The rows of a group lie close to one hidden flat surface of 8 dimensions, which may be shifted away from zero. Surfaces can cross.
Some rows, each with its group after it:
[-1.99  2.41 -4.56  0.23 -0.38  1.05  2.72 -1.92 -0.07  0.95 -2.00  1.04
 -3.92  0.66  2.14 -1.08]
M
[-0.06  0.43 -1.07 -0.34 -0.75 -1.16  3.20  1.97  0.56 -2.75  1.74 -1.31
  2.43 -0.34 -3.90  0.44]
B
[-2.63  3.02 -1.22  3.70  3.28 -0.61 -1.30  1.56 -1.35 -1.97  1.38  0.34
  4.78 -0.54  0.76 -4.15]
D
[ 1.49  2.01  2.13  2.56  2.08 -1.74 -1.61  1.30  1.27 -2.34  0.19 -1.61
  0.80 -2.24 -1.49 -0.59]
A
[-1.30 -1.98 -1.83  1.34  0.29 -0.85  1.35  3.80 -0.81  1.72 -1.29  0.73
  0.40 -1.22 -3.04 -0.03]
M
[ 1.96  2.49  2.67 -0.03  5.09 -3.22 -2.06 -0.51 -0.42 -2.83  0.45 -0.88
  0.71 -0.25  2.31  3.22]
A
[ 0.46  1.95  1.54  2.23  5.75 -1.72 -5.88  2.77 -2.97  0.77 -2.01  0.50
  3.52 -1.37  1.23 -0.64]
M
[-0.57 -1.72 -0.45  1.67 -0.40  0.58  3.03  0.49 -0.26 -0.56 -0.89 -1.75
 -3.01 -0.22 -5.47  0.92]
E
[-4.36  0.86 -2.41  1.71  1.62  1.72  3.54  0.88  1.04 -2.88  2.60  0.67
  2.84  1.46 -3.77 -2.39]
D
[ 0.55  5.01 -2.16 -1.09 -0.24  2.05 -0.63 -1.65  2.25 -1.07 -1.12  0.56
  0.35 -0.15 -0.40 -1.90]
A
[-1.62  2.98 -0.49 -1.44 -1.17  2.66 -0.68  0.76  1.32 -0.41  1.92 -0.77
  0.10 -0.18  2.32 -4.05]
B
[ 1.41  0.06 -0.83  1.04  2.31 -1.71  1.91  0.05 -2.93 -0.76 -2.79 -2.09
 -2.32  0.11 -4.79  4.17]
A
[-0.96 -2.24  2.72 -1.94  0.55 -1.38 -1.28  2.65 -1.56  0.93  3.28 -0.40
  1.15  0.28  5.10  0.14]
A
[-1.11 -1.05 -0.22 -0.08  1.72  0.24 -2.89  3.67 -2.45  2.12 -0.50  1.52
  5.15 -0.19 -1.03 -1.16]
M
[-0.49  0.99  3.04 -3.32  1.90  1.73 -3.39 -1.05  1.49 -0.02  2.13  1.40
  0.49  1.35  6.16 -0.45]
G
[-0.36 -3.72  4.46 -0.31  1.44 -2.23 -0.36  4.34  0.96  1.15  2.20 -1.04
 -3.00 -1.81  2.62  1.66]
G
[ 0.70 -1.14  2.23 -1.37  4.63 -0.28 -1.91  1.66 -2.69  1.62 -2.98 -1.14
 -3.73  0.26 -1.14  4.22]
B
[-0.72 -3.19 -0.08 -1.29 -3.05 -0.07  4.21  1.37 -0.88 -0.82  2.41 -1.89
  0.22  1.06 -3.37  1.45]
E
[ 0.02  4.36 -3.39  4.35 -0.87 -1.30 -0.08  2.65  1.64 -0.38 -1.93 -0.51
  0.27 -4.11 -1.49 -4.94]
B
[ 0.13 -0.24 -1.53 -1.62  0.15  0.37 -2.68  1.19 -3.31  2.44 -1.62  1.87
  5.21  0.98  0.16 -0.02]
M
[ 0.13 -4.11  2.58 -0.67 -2.22 -0.14  0.04  0.15 -4.34  0.32  2.69 -2.56
  1.51  1.81 -0.07  0.84]
A
[-1.72 -2.02 -0.04  0.34  2.42 -3.75  4.66  5.31 -0.08 -0.20  0.87 -1.74
 -5.12 -1.59  0.19  3.32]
A
[ 0.14  4.36 -1.13 -0.64  3.76 -0.23  0.28  1.62  1.53 -1.81 -1.62 -0.79
 -1.40 -1.12 -1.42  0.72]
B
[ 0.18  2.54  0.89  0.63  3.94  3.18 -1.85 -2.75  0.43 -2.11 -1.91 -0.24
 -0.03  1.33 -4.36  0.52]
E
[ 1.25  1.88 -2.89  2.17  0.00 -3.04  1.20  1.71 -2.06 -0.12 -2.41 -1.15
  0.48 -1.81 -2.20  0.51]
D
[-0.64  0.00 -0.74 -0.15 -3.28  1.28 -1.80  0.54  0.94  1.67  1.30  1.71
  3.89 -0.56  2.30 -4.37]
G
[ 1.08  0.16 -1.21 -2.59 -2.38 -1.09 -0.80 -0.11  2.22  2.15 -0.35  2.99
  1.13 -0.61  4.57  0.13]
G
[-2.32  2.73 -0.01 -1.79  3.43  3.48 -0.52 -1.26  2.60 -2.37  1.75  1.47
  1.94  1.99 -0.28 -1.25]
M
[-0.74 -1.21 -0.94  0.58 -1.81  0.13  5.01  1.66  0.93 -0.95 -0.13 -2.90
 -4.98 -0.91 -4.96  1.12]
B
[-1.18 -2.18 -0.65 -2.80 -0.26  0.25  2.82  5.36 -1.46  1.02  0.12 -1.54
 -0.83 -0.08 -4.12  2.06]
B
[ 0.11  1.30 -3.15 -2.16 -2.19  1.13 -0.32 -4.39 -3.46  0.57 -0.29  1.70
  3.56  3.27  3.04 -0.10]
D
[ 1.17  2.44 -0.63  4.49  1.80 -2.81 -1.15  2.10 -4.05 -1.34 -1.75 -3.34
  1.20 -2.07 -2.80 -0.91]
D
[ 0.54  3.56  1.48 -1.11  1.72  0.14 -1.02  3.11  1.11 -2.49  1.35 -2.50
  0.98 -1.61 -1.16 -1.22]
D
[-4.12 -1.92 -1.36  0.13  0.40  1.67  1.49  0.90  0.12  0.12  3.02  2.42
  4.23  2.03  0.26 -2.33]
D
[ 2.27 -4.29  2.42  3.22 -2.30 -3.23  1.06 -0.39 -2.36 -0.25  0.44 -2.71
 -1.34 -0.86 -1.85  2.23]
G
[ 0.78 -0.87  2.14  4.73 -1.74 -2.46 -1.18  1.78 -4.27 -0.27  1.14 -4.75
 -0.80 -2.19  0.90 -2.67]
D
[ 0.10  4.94 -2.37  0.69  2.16 -2.13  1.38  3.15  3.32 -2.40 -0.32 -0.17
  0.72 -2.99 -1.46 -0.88]
G
[ 1.18  1.82 -0.71  0.41 -2.93 -0.54 -0.54 -2.88  1.61 -0.83  1.28  0.87
  1.89 -0.33  3.48 -2.28]
B
[ 2.47  1.24  1.99 -2.29  3.54 -1.90 -4.68  4.85 -1.97  1.06 -1.81 -0.56
  3.59 -1.72 -0.70  2.22]
D
[ 4.19 -0.06 -1.24 -3.82 -4.55 -2.00  0.31 -0.49  0.62  0.98 -1.40  0.82
  2.33 -0.44 -0.21  2.94]
M
[-0.38 -4.74 -0.05 -0.04 -2.50 -0.20  1.48  3.80 -3.15  1.59  0.31 -1.08
  2.92  0.09 -5.10  0.74]
E
[ 2.87  0.00  3.26 -2.20 -0.64  0.29 -6.31 -2.66  1.15  2.41 -0.58  2.68
  1.58  0.00  6.38 -0.15]
A
[ 0.82  2.09  2.41  0.97  4.44 -1.99 -0.39  0.72  2.48 -2.68  0.30 -0.77
 -1.89 -1.41  0.43  1.65]
B
[ 1.94 -4.52  3.31  2.90 -3.85 -2.21 -1.08 -2.28 -0.02  1.04  1.38 -0.19
 -0.81 -1.07  3.04 -0.51]
G
[ 1.30  2.59 -1.96 -0.99 -2.12 -3.00 -0.04  3.85  3.14  0.80 -0.08  1.22
  1.43 -3.64  2.50 -1.51]
M
[-0.69 -1.63  0.45  1.30  1.05 -1.99  0.22  4.86 -1.87  0.02  0.75 -1.25
  2.51 -1.32 -2.99 -0.02]
E
[-0.52 -1.69 -1.78 -2.86 -3.57  3.77 -0.69 -1.85 -0.13  3.58 -1.64  2.42
  0.22  1.79  0.33 -0.88]
E
[ 0.90 -0.60  0.26 -0.46 -7.07  1.45  1.50 -0.94  3.35 -0.93  2.83 -1.13
  0.87 -1.01 -0.81 -3.51]
A
[-1.20  0.27  1.19  2.19  0.40 -0.44 -0.16  3.34 -1.04 -1.40  2.24 -2.49
  1.60 -1.33 -1.36 -2.82]
D
[ 0.05  2.62 -0.31 -0.14 -0.62  0.45 -0.99 -1.08 -0.27 -0.55  0.62 -0.73
 -0.01  0.04  2.96 -2.11]
M
[ 1.23 -2.35  1.29  0.61  0.43 -2.41 -0.77  1.19  2.73  2.35 -1.52  1.98
 -3.15 -2.26  2.58  1.74]
G
[-0.53 -4.03 -2.43 -0.66 -6.79  0.62  3.26  1.90 -0.72  4.60 -1.54 -0.69
 -4.79 -1.14 -0.74 -0.66]
B
[ 0.91 -0.95  1.64 -4.17 -0.01 -0.31 -2.42  0.21 -3.37  0.99  1.35 -0.03
  3.29  1.96  3.65  2.11]
G
[ 0.78  1.29  1.25 -2.93  3.04 -2.83 -0.74  3.43  1.77 -1.94  2.08  1.16
  5.04 -0.59  0.89  2.12]
E
[-2.65  2.95  1.84  4.14  3.77  3.74 -0.54 -2.32 -3.65 -4.40  1.83 -5.03
 -1.07  1.99 -3.31 -3.68]
E
[-1.26  1.36 -0.48 -0.31 -0.33  2.73  0.68 -4.27 -0.46 -0.31  0.02 -0.80
 -3.88  2.11  2.50 -0.84]
E
[ 3.96 -2.01 -1.37  2.44 -3.67 -3.87 -1.19 -2.89 -0.81  2.56 -3.55  2.43
  1.37 -1.41  1.08  1.81]
G
[-1.25  0.21  1.08  1.36  4.11 -2.45 -2.96  4.18  2.10  2.36 -0.78  2.90
 -0.63 -2.82  5.03 -1.01]
M
[-1.21  1.94  1.10 -0.75  6.63 -1.17  0.27  0.93 -0.36 -1.01 -0.58 -0.93
 -5.29  0.53  2.69  3.22]
A
[-0.66 -5.10  1.37 -1.86 -2.97  1.48 -1.56  0.62 -0.99  4.52  0.21  1.76
 -0.46  0.75  2.64 -0.40]
E

New rows, each followed by its group:
[ 0.30 -1.05  3.67  2.15  4.03  0.81 -0.77  1.58  4.32 -1.62 -0.90 -0.29
 -2.50 -1.86 -5.79  1.16]
E
[-0.69 -3.01  4.11 -2.77 -0.80  2.83 -2.44  0.13  2.37  0.83  3.04  1.19
  2.00  1.10  1.68 -0.84]
E
[ 0.01 -0.67  2.23 -3.09 -0.37  2.98  1.24 -5.92 -1.72 -2.45  2.60 -1.75
 -0.82  4.71  0.97  2.36]
E
[-1.45  1.83  2.30 -0.83 -0.36  0.77 -0.30  3.69  2.93 -2.14  4.52 -2.09
  0.74 -1.78  1.71 -4.00]
D
[-0.80  5.67 -5.95 -1.23 -2.81 -0.60  2.60 -0.07  2.93  0.35 -0.72  1.50
 -1.73 -1.59  4.64 -3.06]
M
[-0.65  0.13 -1.54  4.68 -2.39 -2.36 -0.09  1.79 -4.48  0.38  0.91 -2.40
  2.12 -1.52  1.11 -4.18]
D
[ 1.10  3.38 -0.42 -1.21  3.33 -1.27  0.55 -1.59 -0.12 -2.37 -0.86 -0.63
 -1.01  0.82  0.58  3.06]
A
[ 0.75  4.00  2.23 -1.71  3.78  0.54 -3.85  0.52  2.52 -2.65  1.56  1.01
  4.96 -0.37  0.88 -0.90]
M
[ 0.96 -2.41  1.45 -2.55 -0.01  1.05 -1.84 -1.68 -2.31  1.54 -0.54  0.99
  1.88  2.39  0.25  2.57]
E
[-1.72  2.05  2.62  1.69  3.09  2.61 -1.28 -2.99  2.23 -1.75  0.92 -1.04
 -5.27  0.51  2.93 -2.02]
E
[-0.77  0.38 -0.48 -1.55 -0.40  4.52 -3.88 -0.19  0.46  2.51 -1.78  2.75
  3.43  0.75 -1.29 -2.88]
E
[-1.06  2.04  1.97 -2.94  1.21  2.18 -1.99 -0.49 -1.07 -1.59  3.41 -1.01
  3.04  2.05  2.64 -1.44]
G
[ 2.25 -2.44 -1.31 -3.37 -1.00 -3.40  2.53 -0.49  0.41  2.56 -2.27  1.65
 -4.46  0.16  2.96  6.35]
A
[-0.74 -5.20  2.90  0.27 -2.92 -0.16  0.56  4.06 -0.19  0.97  2.90 -1.34
  2.02 -0.99 -2.65 -1.10]
M
[ 1.60  2.27 -0.78 -0.64 -2.01  0.15  1.55 -4.85  3.19 -1.48 -0.07  0.24
 -2.97  0.31  2.51  0.25]
B
[-1.71 -0.06 -0.27 -0.27 -0.18 -2.37  0.33  3.08 -4.25  0.07  3.29 -1.55
  2.74  0.41  4.95 -1.33]
E
[ 0.14  6.26 -3.62  0.42  2.16 -2.19 -0.52  3.70  1.31 -1.50 -0.95  0.78
  3.94 -2.58 -0.17 -2.30]
D
[-0.53  0.22  0.18 -0.82 -0.33 -1.84  1.75  3.38  5.59  0.17  1.40  1.13
 -3.15 -2.81  2.86 -0.52]
G
[-0.85 -2.13  1.34  3.20 -1.67  0.86  0.02 -0.47  4.17  0.95  0.01  1.08
 -3.65 -1.83  0.15 -2.63]
G
[-1.12 -0.35 -2.46 -0.71 -0.25  1.11  0.67 -1.11 -1.71  2.19 -1.81  1.47
 -1.30  1.39  1.29  0.58]
M
[ 2.60  1.68  2.03  2.91 -1.37 -0.47 -2.18 -6.87 -0.13 -2.75  0.93 -0.86
  1.40  0.87  2.14 -1.10]
G
[-1.42 -0.62  2.75 -2.60  4.29 -0.66  0.96 -0.97 -0.74 -0.60  1.66 -0.80
 -6.04  2.23  5.38  4.24]
A
[ 2.68  3.29 -2.98  2.96  1.06 -4.95  0.41  1.46  1.88 -1.18 -2.83  1.28
  2.32 -3.50 -1.60  0.89]
B
[ 1.22 -0.81 -0.66  3.49 -2.33 -3.14 -0.40  1.87  0.54  1.28 -0.77  0.21
  0.64 -3.21  0.32 -1.65]
B
[-0.14 -1.54  2.46 -1.85  0.93 -3.71  2.48  1.86  1.27 -1.57  3.82 -1.25
 -2.29 -0.25  4.53  3.05]
A
[ 0.71 -2.41  1.82 -1.53  0.15 -0.07 -2.53  0.09 -2.24  2.88 -0.82  0.58
 -0.60  0.89  2.80  1.61]
A
[-2.21  0.97 -3.05  1.63  3.18  0.80  2.18  1.40 -0.66 -0.37 -2.44  0.61
 -0.45  0.36 -5.24  0.49]
M
[ 2.01  2.57 -0.41  0.14 -0.05 -2.43  1.35  0.53  6.02 -1.16 -1.07  0.86
 -3.86 -3.12  1.05  1.03]
A
[-1.90 -1.85 -0.43 -5.51 -1.44  2.05  2.46  3.71  0.18  2.13  0.79 -0.68
 -3.30  0.78  0.11  1.60]
B
[-1.14 -0.04  0.55 -1.62 -0.73  0.72  0.26  0.43  2.39  0.41  1.80  0.94
 -1.04 -0.07  3.10 -1.18]
E
[-1.02 -4.13  2.25  2.04  2.87 -1.19  0.23  3.16 -3.37  2.01 -1.52 -2.20
 -4.85 -0.56 -1.76  2.58]
A
[-1.52  2.07 -0.20 -3.90 -3.70  2.86 -0.41  5.32 -0.41 -0.94  4.41 -2.30
  6.41 -0.25 -1.32 -5.05]
D
[-0.98  3.95  0.39  0.68  1.37  1.04 -2.01  3.98 -2.02 -2.53  2.37 -3.17
  5.51 -1.01 -2.47 -4.44]
D
[-1.83 -3.24 -1.19  1.97 -1.20  0.34 -0.70  0.37 -6.08  1.79  0.78  0.23
  5.26  1.91 -0.26 -1.78]
D
[ 3.23  1.85 -0.92 -0.52 -5.05 -1.84  1.63  0.64  0.82 -1.72  0.66 -2.74
  1.55 -1.96 -2.15 -0.76]
M
[ 0.59  2.56 -1.74 -1.21 -2.58 -0.26 -0.04 -0.08 -1.09 -0.41  0.72 -0.87
  1.97 -0.10  2.22 -1.77]
D
[-1.78 -0.58 -0.10 -1.62 -4.26  3.71  1.90 -0.98  0.16  0.35  2.37 -1.91
 -2.78  1.20  0.74 -2.80]
B
[ 0.18  0.97 -2.40 -3.26 -1.55  0.97  1.49  1.21  1.54 -0.47  0.26  1.44
  3.74  0.50 -2.82  0.46]
E
[-3.01 -0.34  0.22 -0.36  0.57  2.66  0.71  6.45 -0.71  2.15 -0.18 -2.85
 -4.72 -1.79 -2.08 -2.64]
B
[ 2.60  1.03 -3.30 -2.16 -2.47 -3.70 -0.51  2.75  0.99  3.12 -2.72  2.68
  2.14 -2.41  2.55  1.36]
M
[-2.97 -2.55  1.49  0.88  3.38 -0.93  0.80  6.29  2.86 -0.08  2.21  1.43
  1.48 -1.73 -2.05 -0.59]
D
[ 0.58 -1.62  2.46 -0.30  2.47 -2.55 -2.81  2.52 -0.27  1.83 -0.18  1.10
  0.55 -1.17  3.20  1.43]
D
[ 0.07  1.53 -0.49  0.31  5.03 -0.19 -0.26  0.32 -1.66 -1.63 -2.25  0.16
  2.02  0.87 -4.81  2.89]
D
[-0.69  1.75 -2.49  3.50  0.00 -2.07  0.20  0.48 -2.49 -0.37 -0.23 -0.32
  2.24 -0.66  1.05 -2.42]
D
[ 0.95 -2.39  1.55  2.08 -3.85  0.35 -0.42 -2.72 -3.30 -0.68  2.02 -2.38
  2.64  1.30 -1.07 -1.60]
G
[ 1.07 -1.26 -3.10 -2.90 -1.80 -3.48  1.70  3.03  1.64  3.33 -1.85  3.44
 -0.18 -1.57  2.94  2.96]
E
[-1.23  3.13  1.65  0.80  4.40 -0.50 -0.78  1.76 -0.54 -3.21  2.31 -2.35
  0.80 -0.07  0.50 -0.81]
A
[-0.33 -0.80  1.17 -4.40  1.15  1.15  0.91  0.27 -1.27 -0.91  1.48 -1.02
  0.38  2.35 -1.01  3.18]
B
[ 0.71 -0.75  0.76 -2.56  0.30  2.00 -0.66 -1.43 -0.60 -0.55 -0.35  0.62
  2.75  2.12 -3.20  2.03]
E
[ 1.65 -0.09  1.22 -1.55  1.29 -5.43 -0.27  3.33  2.77  0.43  0.99  1.49
 -0.34 -2.61  5.53  2.57]
A
[-2.35  4.74 -2.49 -6.76  1.82  5.30 -0.43  1.82 -1.30  0.70 -0.91 -0.89
 -1.34  2.19 -0.18 -0.52]
B
[ 0.35  1.09  0.99  0.67  2.73  3.16 -0.31 -2.80 -0.21 -2.70 -1.28 -1.33
 -0.51  1.66 -6.31  1.26]
E
[ 3.07  5.17 -4.84  3.00 -1.02 -2.30  1.67 -4.19  0.33 -3.07 -3.15  0.12
  2.64 -0.78 -3.64  0.26]
B
[-0.70 -0.90 -0.80 -0.51 -3.54 -0.70  4.51  1.64  2.10 -2.19  3.26 -1.31
  0.59 -0.59 -2.47 -0.78]
B
[ 1.48  2.84 -0.05  0.57 -1.39 -0.17  2.51 -2.21  4.58 -3.59  0.62 -1.56
 -3.06 -1.39 -1.81 -0.03]
A
[ 1.72  2.30 -0.23 -2.43  0.99  0.82 -0.63 -3.15  0.23 -1.68 -0.87  0.50
  1.39  1.54 -0.90  2.27]
M
[ 2.58  0.51 -1.78 -0.99 -0.17 -0.89  0.63 -3.01 -2.98 -0.46 -2.77 -0.28
  1.41  1.81 -3.01  4.12]
B
[ 1.40 -0.81  3.34  4.06  0.90 -2.62 -2.91  1.05 -3.47 -1.59  1.46 -2.71
  4.12 -1.08 -0.95 -1.37]
G
[ 0.59 -2.08 -1.77 -1.10 -4.48  2.26 -2.53 -2.76 -0.55  4.46 -1.90  3.89
  2.82  1.20  2.06 -1.79]
G
[ 1.37  0.63 -0.92 -1.73 -2.43  0.28  0.53 -3.13  2.11  1.33 -1.17  0.85
 -4.14  0.12  3.55  0.86]
B
[ 1.18  1.73 -0.96 -2.43 -0.67  0.57 -0.33 -2.41  0.40  0.49 -1.33  0.64
 -1.33  0.82  2.34  1.20]
B
[ 4.38  0.68  1.67  0.40  1.18 -3.34 -3.07 -0.07 -1.92  0.11 -2.76 -1.01
  1.27 -1.47 -0.49  3.25]
M
[-2.74  2.40 -2.97  5.46  2.43 -2.73  0.91  2.07  0.31 -1.28  0.75  1.47
  2.61 -1.93  1.68 -4.13]
D
[-0.28  0.52  0.19  0.66  1.39 -0.36  2.01  2.14  1.56 -0.53 -0.93 -1.90
 -5.29 -1.60 -2.18  0.87]
B
[-0.87 -1.01 -3.15  0.39 -4.53  0.22  5.33  2.39  0.75 -0.47  0.50 -1.65
 -0.67 -0.93 -5.40 -1.02]
M
[-2.20 -0.66  1.63  0.47  2.23  2.71  1.78 -2.34  1.70 -2.04  1.46 -0.71
 -3.93  1.72 -1.26  0.38]
M
[-1.28  2.78 -3.22 -4.62  3.02  1.06  0.52  6.21 -1.49  1.48 -2.55 -0.26
  0.08 -0.43 -3.25  1.56]
B
[ 0.43  2.01  0.31 -1.61 -1.59  0.18 -1.59  3.92 -1.66 -0.30  1.59 -2.30
  3.83 -1.31 -0.47 -2.56]
D
[ 1.51 -2.55  0.01 -2.61 -2.07 -1.22  0.04  0.85  0.51  2.06 -0.77  1.62
  1.08 -0.18  0.08  2.50]
M
[-1.23 -0.60  1.79 -0.60  2.20  0.55  1.29 -0.85 -2.96 -1.88  1.85 -3.09
 -2.06  2.27  0.03  2.00]
A
[ 1.99 -1.90 -1.03 -1.71  0.35 -2.63  3.54  0.37 -2.30 -1.25 -1.13 -0.94
  0.93  1.25 -5.42  6.22]
E
[ 0.19  3.64 -5.32 -2.18 -3.62  0.82  3.84 -0.39  1.83 -0.98 -0.53  0.44
  0.97  0.03 -2.00 -0.92]
M
[-0.51  1.48 -2.21  0.12 -0.14  1.61  1.04  3.50  6.24  0.16 -2.33  2.55
  0.08 -3.04 -6.51 -1.46]
E
[ 4.29 -1.67  3.02 -1.31 -2.65 -3.64  0.01 -2.93  0.44 -1.95  2.04 -1.03
  1.79  0.16  1.59  3.83]
A
[-1.19 -2.13 -0.89 -1.77 -2.46 -0.38 -0.27  0.83 -0.67  2.57  1.44  2.28
  2.79  0.80  4.32 -1.05]
D
[ 0.50 -3.42  3.51  1.87  3.01 -0.59 -1.26  0.66 -1.76  0.37 -1.02 -1.31
 -2.16 -0.18 -2.71  2.48]
E
[-2.51 -1.93 -1.95 -0.58  2.49  1.00  0.28  3.80 -0.38  1.83 -1.11  2.89
  3.31  0.57 -3.57  0.33]
M
[ 1.37  2.85 -0.89 -2.52 -2.20 -1.16  0.23  1.14  1.33 -0.13  0.52 -0.62
  0.08 -1.34  2.75 -0.51]
D
[ 1.62  4.55 -2.08 -0.73  4.67 -0.02 -2.49 -3.07  0.54  0.43 -5.15  2.70
 -1.67  0.39  1.08  2.72]
E
[-1.00  0.29  0.46 -1.19 -0.31  0.47  1.10  0.35  2.28 -0.96  2.20  0.01
 -0.94  0.01  1.39 -0.72]
E
[ 1.69  2.93  0.88  2.60  3.11 -1.84 -2.68  1.51 -2.10 -1.66 -1.52 -2.04
  1.91 -1.81 -2.33 -0.34]
M
[ 0.75  3.41  1.29 -1.87  6.03  0.25 -3.68  0.47 -1.45 -0.71 -1.71 -0.02
  0.45  0.65  0.77  2.32]
B
[ 1.23  1.03  0.61 -3.28 -3.45  0.09  1.11  1.85  1.44 -0.53  1.70 -2.34
 -1.06 -1.00  0.48 -0.17]
D
